There are 4 nested groupings, the coarsest first. Each group lies inside one group of the grouping before and may be the whole of it. The rows also spread widely along 12 directions, which tell nothing about the answers.
Known rows, each followed by its group in each grouping:
1.04 1.89 0.53 -2.64 0.05 -0.95 0.93 0.35 -0.73 -0.93 0.05 -0.84 0.21 0.63 0.23 -1.39 0.50 -0.04 -0.42 -0.31 3.20 -0.96 -1.03 -0.58 0.61
pife Sov Vab z538
0.03 -0.79 2.20 -1.52 -2.88 -0.03 -2.56 -2.53 1.97 -1.83 2.61 -0.07 -2.42 -2.63 2.24 -1.80 -2.17 -1.95 -1.44 2.63 -2.49 -2.44 -1.43 -0.05 3.37
pife romez nuf z889
-0.89 -0.56 0.09 0.87 0.58 -1.04 1.34 0.44 3.66 -2.30 1.30 0.77 1.69 1.05 0.37 0.96 -3.37 -1.08 -1.48 0.97 -0.07 -2.06 -1.13 -1.39 0.55
pife Sov finit z521
0.57 1.59 -0.78 1.90 -0.44 0.80 -0.14 0.92 0.07 2.50 -0.23 -0.11 0.35 0.68 0.40 -1.59 0.45 0.57 1.87 1.07 -1.98 -1.41 0.58 -0.09 1.01
pife romez nuf z774
0.63 1.91 -0.24 -0.82 0.58 2.20 -1.24 0.71 0.06 0.52 0.09 0.30 1.48 0.65 -1.58 0.43 1.29 -0.80 1.14 1.26 1.47 -0.86 -2.92 -1.49 -1.68
zap Sovi sutef z124
0.48 1.40 0.25 -0.64 1.78 2.12 0.46 0.19 -0.91 1.46 -0.71 1.43 1.88 1.62 0.69 0.67 1.52 0.02 1.02 0.57 1.67 -1.18 0.19 0.73 0.18
zap Sovi sutef z435
0.30 0.15 -1.78 0.06 -1.52 1.32 -2.45 2.10 1.64 0.94 -3.40 -0.46 -0.83 1.24 -1.40 1.90 0.06 2.53 0.45 -0.47 0.45 -0.44 -1.01 1.62 -2.07
pife Sov finit z597
-0.21 2.37 0.20 -2.04 -1.54 1.47 -0.59 -0.02 -2.78 1.29 1.29 -3.99 0.40 -1.38 0.08 -2.44 0.30 -1.10 0.23 0.61 1.59 0.84 -0.93 -1.59 0.06
pife Sov Mosis z210
-0.04 -2.47 0.10 -0.17 -0.66 -1.24 -0.25 -2.21 -0.22 -1.69 -0.32 1.07 -0.23 -1.93 0.10 0.05 0.13 0.11 -0.90 0.25 -0.60 1.03 0.20 0.69 -0.14
zap mukuv latud z570
2.11 3.62 0.24 1.24 -1.18 0.86 0.55 0.10 -1.60 2.61 0.95 0.54 2.61 0.78 -0.48 0.01 0.97 0.61 2.40 0.87 0.67 -0.95 -1.18 0.04 0.24
pife Sov Mosis z122
0.43 -1.17 0.62 1.33 -3.53 2.47 -3.10 -1.46 -1.10 2.20 1.12 -0.42 2.99 -3.92 1.24 0.78 -0.24 0.33 1.01 1.11 -1.07 0.54 -1.48 0.93 -1.52
pife romez vuve z545
0.21 -2.86 -0.24 1.21 0.98 0.79 -2.19 -0.62 0.30 1.35 -0.69 -0.51 0.05 -3.09 0.80 -0.99 -0.23 -1.14 0.05 2.17 -1.08 -2.18 -0.03 -0.32 -2.07
pife Sov Vab z850
-1.17 -1.14 -0.35 -0.23 -0.52 2.59 -0.07 -1.88 -2.35 3.89 -0.83 -0.34 -2.23 0.15 -1.72 1.65 0.50 -2.62 0.49 0.23 -1.63 3.34 2.36 2.42 -2.20
zap Mot dodab z308
-0.04 0.57 0.41 -1.98 -2.74 0.57 -0.12 -2.00 -1.62 -0.06 0.44 0.09 -0.38 -0.45 0.03 0.34 0.22 0.07 -0.44 -0.28 0.16 2.39 -0.22 1.36 0.78
zap Sovi Kozun z977
1.36 0.52 -0.24 -0.13 0.05 -2.37 0.79 0.80 2.52 -2.71 0.54 1.20 1.39 0.06 -1.81 -1.07 0.29 -0.22 0.22 -0.42 0.88 -0.66 -3.90 -3.55 -1.47
pife Sov finit z521
-0.50 0.44 0.02 -1.78 0.63 2.07 -0.38 1.89 0.40 0.50 -1.16 0.05 1.02 1.27 0.64 -0.84 1.34 0.33 0.21 -0.77 1.08 -0.15 -0.70 -0.53 -0.48
zap Sovi sutef z124
-1.44 -3.35 0.52 1.28 0.89 -0.51 1.88 -2.37 -0.03 -0.21 1.10 1.33 1.17 -1.33 1.14 0.35 -1.82 -2.06 -1.27 0.78 -1.42 1.14 2.06 0.73 -0.33
zap Mot dodab z308
0.29 -1.35 -0.51 -1.65 -3.98 -0.22 -1.61 -0.59 -0.11 -0.50 -1.38 0.18 -0.15 -2.12 -0.41 -1.02 2.32 2.18 0.72 -2.96 -0.83 4.01 -1.95 -0.39 -1.43
pife romez nuf z774
-1.87 -0.42 -1.78 -1.22 0.14 0.82 0.58 0.27 0.30 -0.76 -1.89 -0.25 -0.18 1.21 -2.53 1.04 1.58 0.26 0.17 -1.88 0.25 3.83 -0.46 -1.33 -1.93
zap mukuv latud z570
1.97 2.44 -0.01 -1.82 -1.21 1.38 -2.40 0.28 -1.13 0.65 -0.65 -0.63 0.64 -1.46 -0.85 -1.94 3.39 0.99 2.12 0.27 1.53 -0.44 -3.50 -2.11 -1.08
pife Sov Vab z850
-1.23 -3.31 -0.42 -2.82 -2.14 0.30 -2.07 -0.87 -0.24 -2.36 -3.12 -0.37 -0.64 -1.54 1.19 1.46 -0.02 2.93 -2.21 -1.76 2.17 2.63 0.52 3.24 -1.13
zap Mot dodab z308
-0.92 -0.14 -1.04 3.01 -0.37 1.70 -0.09 0.66 0.55 1.73 0.04 0.14 2.16 0.40 -0.62 1.10 -1.41 0.06 0.73 1.52 -1.45 0.14 0.32 0.45 -1.34
zap Mot dodab z308
-0.01 -1.88 -0.70 -1.46 2.21 -3.18 2.40 -1.31 1.58 -2.92 -1.71 1.83 -1.40 1.00 -0.30 0.43 -0.07 0.07 -1.49 -1.01 1.40 -0.12 0.88 0.02 0.09
pife Sov Vab z850
0.58 1.26 0.10 -0.22 -4.40 0.65 -0.46 1.44 -0.94 3.05 0.44 -1.35 -2.51 0.58 -1.20 -2.37 -0.02 -0.63 0.45 -0.79 -3.26 2.25 0.12 1.07 -0.16
zap Sovi sutef z124
2.28 0.03 -0.19 3.38 -0.47 -0.97 1.53 0.28 -1.38 2.17 0.12 2.38 3.57 -0.02 -1.61 0.76 0.98 0.48 1.76 0.06 -0.04 0.34 -0.49 0.90 -2.57
zap mukuv latud z570
-2.13 -0.33 -0.44 -1.52 -1.26 3.56 -1.80 0.85 -0.57 2.45 -0.31 -2.89 0.00 -1.39 0.45 -1.98 1.38 -1.21 0.91 -0.92 -1.44 2.44 -0.34 -2.06 -1.16
pife romez vuve z545
-1.41 0.23 -0.81 0.19 1.41 1.53 0.01 -2.98 0.45 0.24 0.16 0.28 -1.05 0.12 -0.20 1.59 -0.63 -1.69 0.32 2.11 -1.55 -0.36 1.10 -0.50 1.31
pife Sov finit z521
-0.76 -0.71 0.29 -1.85 -1.67 1.49 0.37 2.06 0.78 2.55 -1.45 -0.32 -1.11 1.28 0.01 -1.13 1.11 -0.53 0.28 -3.08 -1.32 2.35 0.34 0.05 -1.29
pife Sov Vab z850
1.26 1.38 0.76 -3.89 1.30 -1.59 0.03 -1.80 0.43 -3.91 -0.84 1.43 -0.76 0.43 1.39 -0.56 1.70 1.24 -0.58 0.23 3.70 -2.24 -1.17 -0.11 2.96
pife romez vuve z545
1.17 0.07 0.63 -0.31 -0.17 -0.23 -0.54 0.11 -1.27 1.02 0.22 -0.78 -1.20 -0.40 0.86 -1.58 -0.93 -1.00 -0.86 2.07 0.33 -2.33 0.92 1.88 0.48
zap Sovi sutef z124
-0.04 0.22 0.41 0.45 -1.62 0.14 0.05 -0.26 1.87 0.87 0.46 0.43 -1.52 1.52 -0.10 1.82 -3.12 -1.04 -1.03 1.32 -1.26 -1.74 0.60 2.33 1.00
pife Sov Vab z538
0.88 -2.25 -1.19 -0.58 2.77 -3.25 1.20 -0.78 1.22 -3.17 -2.86 1.87 -0.11 0.00 0.38 0.15 0.66 1.91 -0.96 -0.60 2.32 -1.42 0.55 0.26 -0.48
pife Sov finit z597

New rows. What belongs after each?
2.09 -0.04 0.39 0.79 -1.73 2.49 -2.76 1.62 -2.04 4.31 0.04 -0.82 1.76 -1.84 -1.73 -0.32 1.11 -1.55 1.43 1.35 0.68 -0.37 -2.75 0.53 -5.06
zap Sovi Kozun z977
0.29 -0.30 0.54 -0.81 0.34 0.45 -1.03 -2.13 0.54 -0.34 0.30 0.54 -1.21 -1.19 0.72 -0.47 0.02 -1.22 0.05 1.75 -0.84 -1.63 -0.40 -0.48 1.17
pife Sov finit z597
-0.19 1.14 -0.35 -0.27 0.17 0.44 -0.50 -1.13 -1.71 -0.53 0.29 -1.64 0.28 -0.32 -0.35 0.84 -1.15 -0.40 -0.84 2.66 2.04 -1.16 0.43 1.18 0.59
zap mukuv latud z570
-0.26 0.51 -0.97 -0.90 -0.10 -0.49 1.90 -0.61 -0.01 -0.38 -0.46 0.48 1.30 1.52 -2.51 2.72 -0.03 -0.39 0.04 -1.50 2.22 2.56 -1.11 -0.32 -2.32
pife Sov Mosis z122
-0.23 3.85 -1.44 0.76 1.63 1.31 0.53 -1.62 -2.13 0.06 0.27 -0.98 2.79 0.25 1.73 -0.71 0.97 2.01 1.90 2.55 1.61 -1.81 1.04 -0.89 3.60
pife romez nuf z774
-1.30 -1.49 -2.08 0.20 -0.90 -0.31 -1.59 0.93 1.73 -1.32 -2.08 -1.98 -0.93 -0.69 -0.39 -0.06 -1.28 1.77 -0.97 0.11 -0.36 0.21 -0.19 -0.26 -1.02
pife Sov Mosis z122
-1.92 -2.31 2.52 -3.01 0.41 3.42 -1.90 -0.91 0.35 1.75 1.90 -2.18 -1.17 -2.11 1.98 -0.68 -2.00 -5.47 -1.91 1.77 -0.15 -1.59 -0.19 -0.48 -0.67
pife Sov Vab z538
0.37 -3.09 -1.34 2.36 3.01 -3.08 1.40 -0.22 0.42 -2.00 -1.28 0.83 1.74 -0.64 1.03 0.42 -2.47 0.80 -2.07 2.27 1.89 -3.05 1.78 1.65 -1.00
zap Sovi Kozun z977
-1.70 -1.45 0.45 -2.08 0.51 0.46 0.10 -2.15 0.40 -2.21 0.33 0.27 -0.44 -0.94 0.47 -0.21 -0.13 -1.32 -1.19 0.38 0.19 1.45 -0.20 -0.87 0.46
zap Mot dodab z308
-0.09 -0.88 1.38 -2.23 1.06 1.78 0.19 0.06 -0.45 0.76 0.13 0.92 1.36 0.11 0.63 0.09 1.01 -2.02 -0.35 -0.47 1.75 0.16 -0.86 -0.06 -1.50
zap Sovi sutef z435
-0.63 0.46 0.19 0.23 -3.10 1.21 -1.28 -0.59 -0.98 0.91 1.27 -1.72 -0.34 -1.64 -0.18 -1.67 -0.28 -0.61 0.19 0.95 -2.41 1.52 -0.39 -0.45 0.68
zap mukuv latud z570
0.51 -0.63 0.50 1.60 1.68 -1.16 2.00 -0.55 0.54 0.61 1.52 1.11 1.54 0.09 0.62 -0.51 -1.37 -2.28 -0.04 1.54 -0.13 -2.18 0.58 -0.35 0.02
pife romez nuf z889
-0.61 -0.48 0.72 0.14 -1.97 1.83 -0.13 -3.10 -0.52 1.94 1.36 0.83 0.17 -1.16 0.44 1.55 -0.69 -1.61 0.43 0.70 -2.33 1.46 0.58 0.93 0.57
pife Sov Vab z850
1.41 2.29 0.85 -0.57 -1.24 0.63 -0.57 0.93 -0.21 0.37 1.07 -0.02 0.96 0.66 -0.07 -0.87 -0.21 -0.31 0.20 1.33 1.02 -1.73 -1.91 0.10 0.45
zap Sovi sutef z435
-0.56 -1.50 0.30 0.59 2.00 0.99 1.49 -1.65 -0.34 1.97 0.48 1.08 1.20 -0.66 0.57 -0.01 0.42 -2.44 0.70 0.39 -1.04 0.08 1.17 -0.90 -0.85
pife Sov Vab z538
0.94 0.63 -1.26 -0.01 1.84 0.44 0.19 0.11 -2.60 1.99 -1.81 -0.63 -0.54 0.31 -0.86 -1.08 1.94 -0.10 0.91 0.90 1.15 -0.28 1.26 0.71 -1.33
zap Sovi sutef z435
0.51 0.60 -0.20 0.09 1.76 -0.60 1.01 -1.67 -0.99 -0.40 -0.41 1.05 -0.57 0.66 -0.11 -0.05 0.30 -0.37 0.09 1.86 0.83 -1.11 1.22 1.00 0.98
zap Mot dodab z308
0.22 1.99 -1.84 2.04 1.12 1.71 1.23 -0.78 -2.20 2.50 -1.63 1.23 2.15 1.99 0.04 1.92 1.19 2.20 1.94 0.87 0.27 0.25 2.47 2.25 0.72
zap Sovi sutef z435
-1.38 -0.90 -0.75 -0.99 0.88 2.39 -0.62 -1.03 0.17 -0.04 -1.50 1.08 0.80 0.10 0.65 0.89 1.55 0.66 0.45 -0.28 -0.29 1.27 0.26 -0.12 -0.07
zap Sovi sutef z435
-0.88 0.93 1.73 -3.62 -3.53 -0.74 0.58 0.58 -0.76 -0.86 1.85 -3.81 -1.43 -0.56 2.49 -3.29 -2.67 -0.90 -2.76 -0.69 1.02 0.31 0.62 0.52 2.92
pife Sov Vab z538
-0.30 1.31 -1.09 1.42 -0.86 0.98 0.01 -1.82 -2.24 0.21 -0.54 -0.20 2.26 0.10 0.45 2.62 -0.77 2.35 0.16 1.73 1.32 0.15 1.72 2.89 1.38
zap mukuv latud z570
0.46 0.08 -0.45 -0.60 -3.13 0.75 -1.13 3.12 0.81 1.31 -1.90 -0.84 0.85 0.23 0.02 -1.24 1.00 2.37 0.65 -2.79 -0.15 1.49 -1.45 0.00 -1.77
pife Sov finit z521
0.53 0.66 1.34 -1.09 -0.13 0.06 0.85 -0.63 -1.02 0.64 1.56 -0.62 1.18 -0.92 1.47 -1.73 -0.29 -1.53 -0.25 0.69 1.00 -1.09 -0.16 -0.60 0.81
pife Sov Vab z850
-1.13 -1.06 -0.35 0.12 -0.43 2.69 -1.49 -0.46 -2.26 2.74 -0.22 -2.91 1.42 -2.56 1.54 -0.63 -0.39 -0.70 0.08 0.98 0.20 0.38 1.19 0.33 -1.28
pife Sov finit z597
1.47 1.10 0.20 -3.41 -0.61 -1.09 -1.51 -2.41 -0.45 -1.86 -0.77 0.10 -3.63 -0.65 -0.97 -0.64 1.78 -0.38 -0.10 0.80 1.43 -0.58 -1.39 0.17 1.09
pife romez vuve z545
1.63 1.63 1.60 -0.83 -0.85 -1.45 0.07 -0.26 -0.90 0.68 1.59 -1.33 -2.32 -0.34 2.19 -3.80 -1.24 -1.44 -0.65 2.35 -0.29 -3.75 1.13 1.18 3.60
pife romez nuf z774
0.90 0.42 -0.37 -1.08 -1.96 -0.78 -0.66 -0.56 1.89 -1.54 -0.62 1.67 -0.56 -0.02 -1.78 0.01 1.60 1.05 0.99 -1.32 -0.85 1.51 -3.10 -1.76 -0.64
pife Sov Mosis z122
-1.98 -3.88 1.31 -0.94 -0.57 1.26 0.25 -0.59 2.98 -1.14 -0.17 2.99 1.52 0.21 0.77 2.64 -0.82 -1.05 -1.40 -1.79 -1.18 1.80 -0.55 0.64 -1.03
zap mukuv latud z570
-1.16 -1.46 0.90 -3.57 2.27 1.02 2.12 -1.02 -0.10 0.95 -0.98 1.12 -1.44 1.26 0.20 -0.19 2.03 -3.00 -0.17 -2.54 0.44 2.15 1.20 -0.82 -0.71
pife Sov finit z521
-0.24 -0.76 -0.72 -0.52 0.59 -0.84 0.10 0.68 1.57 0.52 -0.70 -0.99 -3.35 0.43 -1.60 -1.79 -0.39 -2.27 -0.46 0.49 -1.70 -0.57 0.01 -1.37 -1.05
pife Sov Vab z850
0.12 -0.31 1.43 0.72 -0.82 -0.84 0.38 -0.08 2.92 -0.53 2.38 0.62 -0.33 0.21 0.75 -0.60 -3.26 -2.30 -1.17 1.90 -1.94 -2.86 -1.03 -0.61 1.48
pife Sov Mosis z210
-1.08 -0.18 0.00 -1.36 -1.37 1.06 -0.94 0.82 1.07 -0.78 -0.76 -0.51 -0.45 0.75 -0.34 0.59 -0.52 0.24 -0.94 -0.24 0.23 0.56 -0.65 0.55 0.03
zap mukuv latud z570
0.93 0.71 1.70 0.95 -0.33 1.97 -0.98 -1.56 0.49 3.93 3.12 0.41 -2.20 -1.24 -1.20 -2.01 -0.01 -5.77 1.70 3.19 -4.65 -1.87 -1.37 -2.24 -0.28
pife Sov Vab z850
-1.12 -1.36 0.86 -0.07 -0.08 2.91 -0.53 0.80 1.56 1.54 0.18 1.28 1.83 0.84 0.88 1.68 -1.07 -1.41 -0.42 0.16 -0.57 -0.34 -0.41 0.91 -1.16
zap Sovi sutef z435
1.70 -1.96 0.62 0.85 0.44 -1.15 -1.07 0.02 0.04 0.80 0.17 0.09 0.14 -2.23 0.77 -1.80 -0.39 -1.32 -0.18 1.75 0.21 -2.93 -0.60 0.36 -1.46
pife romez nuf z774
0.42 -3.31 -0.48 0.99 -0.86 -3.22 1.00 -0.86 1.59 -1.84 -1.31 1.87 -0.11 -1.54 1.59 -1.75 0.00 2.29 -0.59 -1.57 -2.23 0.62 1.00 0.15 0.67
pife Sov Mosis z210
-0.15 2.44 2.49 -1.58 -1.16 2.99 0.36 -0.08 -0.44 3.96 2.48 -0.53 -1.70 0.70 1.73 -3.52 0.76 -3.80 1.42 0.42 -3.58 -0.60 0.54 -1.42 3.02
pife Sov finit z521
-0.63 -1.27 -0.49 0.44 -2.59 -0.64 -0.82 -0.27 1.81 -1.86 0.28 -0.45 1.30 -1.56 0.48 0.23 -1.90 1.20 -0.98 -0.26 -0.76 0.73 -1.42 -0.61 -0.25
pife Sov finit z521
-0.40 -1.40 -0.36 -2.54 0.00 -1.12 0.43 -2.49 -1.84 -0.74 -0.97 -0.94 -1.97 -1.29 0.11 -0.31 0.75 -0.68 -1.03 -0.71 1.39 1.95 1.50 0.97 -0.09
pife romez vuve z545
-0.53 -0.11 0.15 -0.50 -0.86 -1.09 0.43 -0.70 1.05 -3.27 0.49 0.70 1.53 -0.39 0.82 -0.47 -0.51 1.30 -0.97 0.15 0.40 0.11 -0.93 -0.77 1.82
zap mukuv latud z570
1.38 1.72 0.15 -2.32 -0.09 -2.34 0.55 -0.79 -0.35 -2.77 -0.89 0.58 -2.47 1.03 -0.23 -1.84 0.95 1.15 -0.63 0.54 1.79 -0.86 -0.21 0.66 2.29
zap Mot dodab z308
1.14 -1.05 -0.38 0.57 0.08 -0.57 0.21 -0.08 -0.55 0.48 -1.88 1.81 0.56 0.47 -1.06 1.47 1.04 0.97 0.24 -0.37 0.90 0.26 0.29 2.09 -1.74
zap mukuv latud z570
-0.43 0.00 -0.74 0.62 0.55 1.13 -2.23 0.11 -0.09 -0.51 -0.02 -2.16 1.91 -2.25 2.00 -1.53 -0.69 0.81 0.02 2.75 1.07 -2.93 -0.56 -0.97 0.59
pife romez nuf z889
-0.17 0.78 -2.40 0.03 1.08 -1.38 2.03 -0.06 -1.02 -1.90 -0.90 -0.51 2.49 1.49 -2.92 2.88 -0.88 0.78 -0.88 -0.03 4.32 1.70 -0.73 0.17 -2.84
zap Sovi sutef z124
-0.93 0.14 0.59 0.00 0.27 -1.53 3.03 -1.44 -2.25 0.97 1.80 -2.04 -0.62 -0.31 3.01 -2.90 -2.16 -1.73 -1.36 0.91 -0.67 -0.40 4.46 1.20 3.64
pife romez vuve z545
0.00 -0.33 1.90 -1.45 -0.90 1.16 0.69 0.38 0.47 1.20 0.69 0.92 1.66 0.45 1.92 -0.06 -0.26 -0.81 -0.19 -1.24 0.41 -0.13 -0.27 0.58 0.35
pife Sov Mosis z122
-0.24 0.41 0.58 0.25 2.15 1.64 1.83 -1.90 -1.56 1.11 -0.44 2.66 2.63 1.34 1.68 1.93 1.26 0.31 0.89 0.47 0.96 -0.46 2.32 1.90 1.80
zap mukuv latud z570
0.07 -2.54 0.18 -0.43 0.46 -1.24 -0.40 -2.03 2.47 -1.78 -0.97 2.10 -1.83 -0.41 0.70 1.38 -1.36 -0.28 -1.44 0.98 -0.83 -1.79 0.41 1.39 0.71
pife Sov Vab z850
-0.05 -0.58 0.95 1.31 -1.47 -0.04 0.32 -0.35 0.15 -0.63 2.50 0.47 4.01 -2.23 2.29 -2.18 -1.11 0.02 -0.16 1.11 -1.13 -0.44 -1.31 -1.58 0.92
zap Sovi Kozun z977
-1.50 1.30 -1.35 0.98 1.93 1.11 0.86 0.00 0.04 -0.72 1.11 -1.27 2.44 0.50 -0.10 -0.15 -1.40 -0.82 -0.19 2.48 0.65 -1.00 -0.11 -2.04 0.46
zap Sovi sutef z124
1.18 -0.54 0.17 0.62 -1.35 -0.14 -1.25 0.06 -0.02 0.73 -0.60 0.69 -0.60 -0.59 0.99 -0.94 -0.46 0.81 -0.19 1.45 -1.12 -1.72 0.23 1.98 0.50
zap Sovi Kozun z977
0.10 -0.46 0.25 0.70 -0.23 -0.13 -0.23 2.30 1.90 0.51 -0.17 -0.15 0.90 0.07 1.76 -2.36 -0.50 0.33 0.11 0.04 -0.99 -2.10 -0.19 -0.68 0.51
pife romez vuve z545
-2.17 -1.97 -1.98 0.40 2.69 0.70 0.01 -1.90 -0.35 -0.63 -0.89 -1.10 1.09 -1.75 0.45 -0.17 0.41 -0.50 0.12 1.10 0.13 0.65 1.12 -1.85 -0.71
pife romez nuf z774
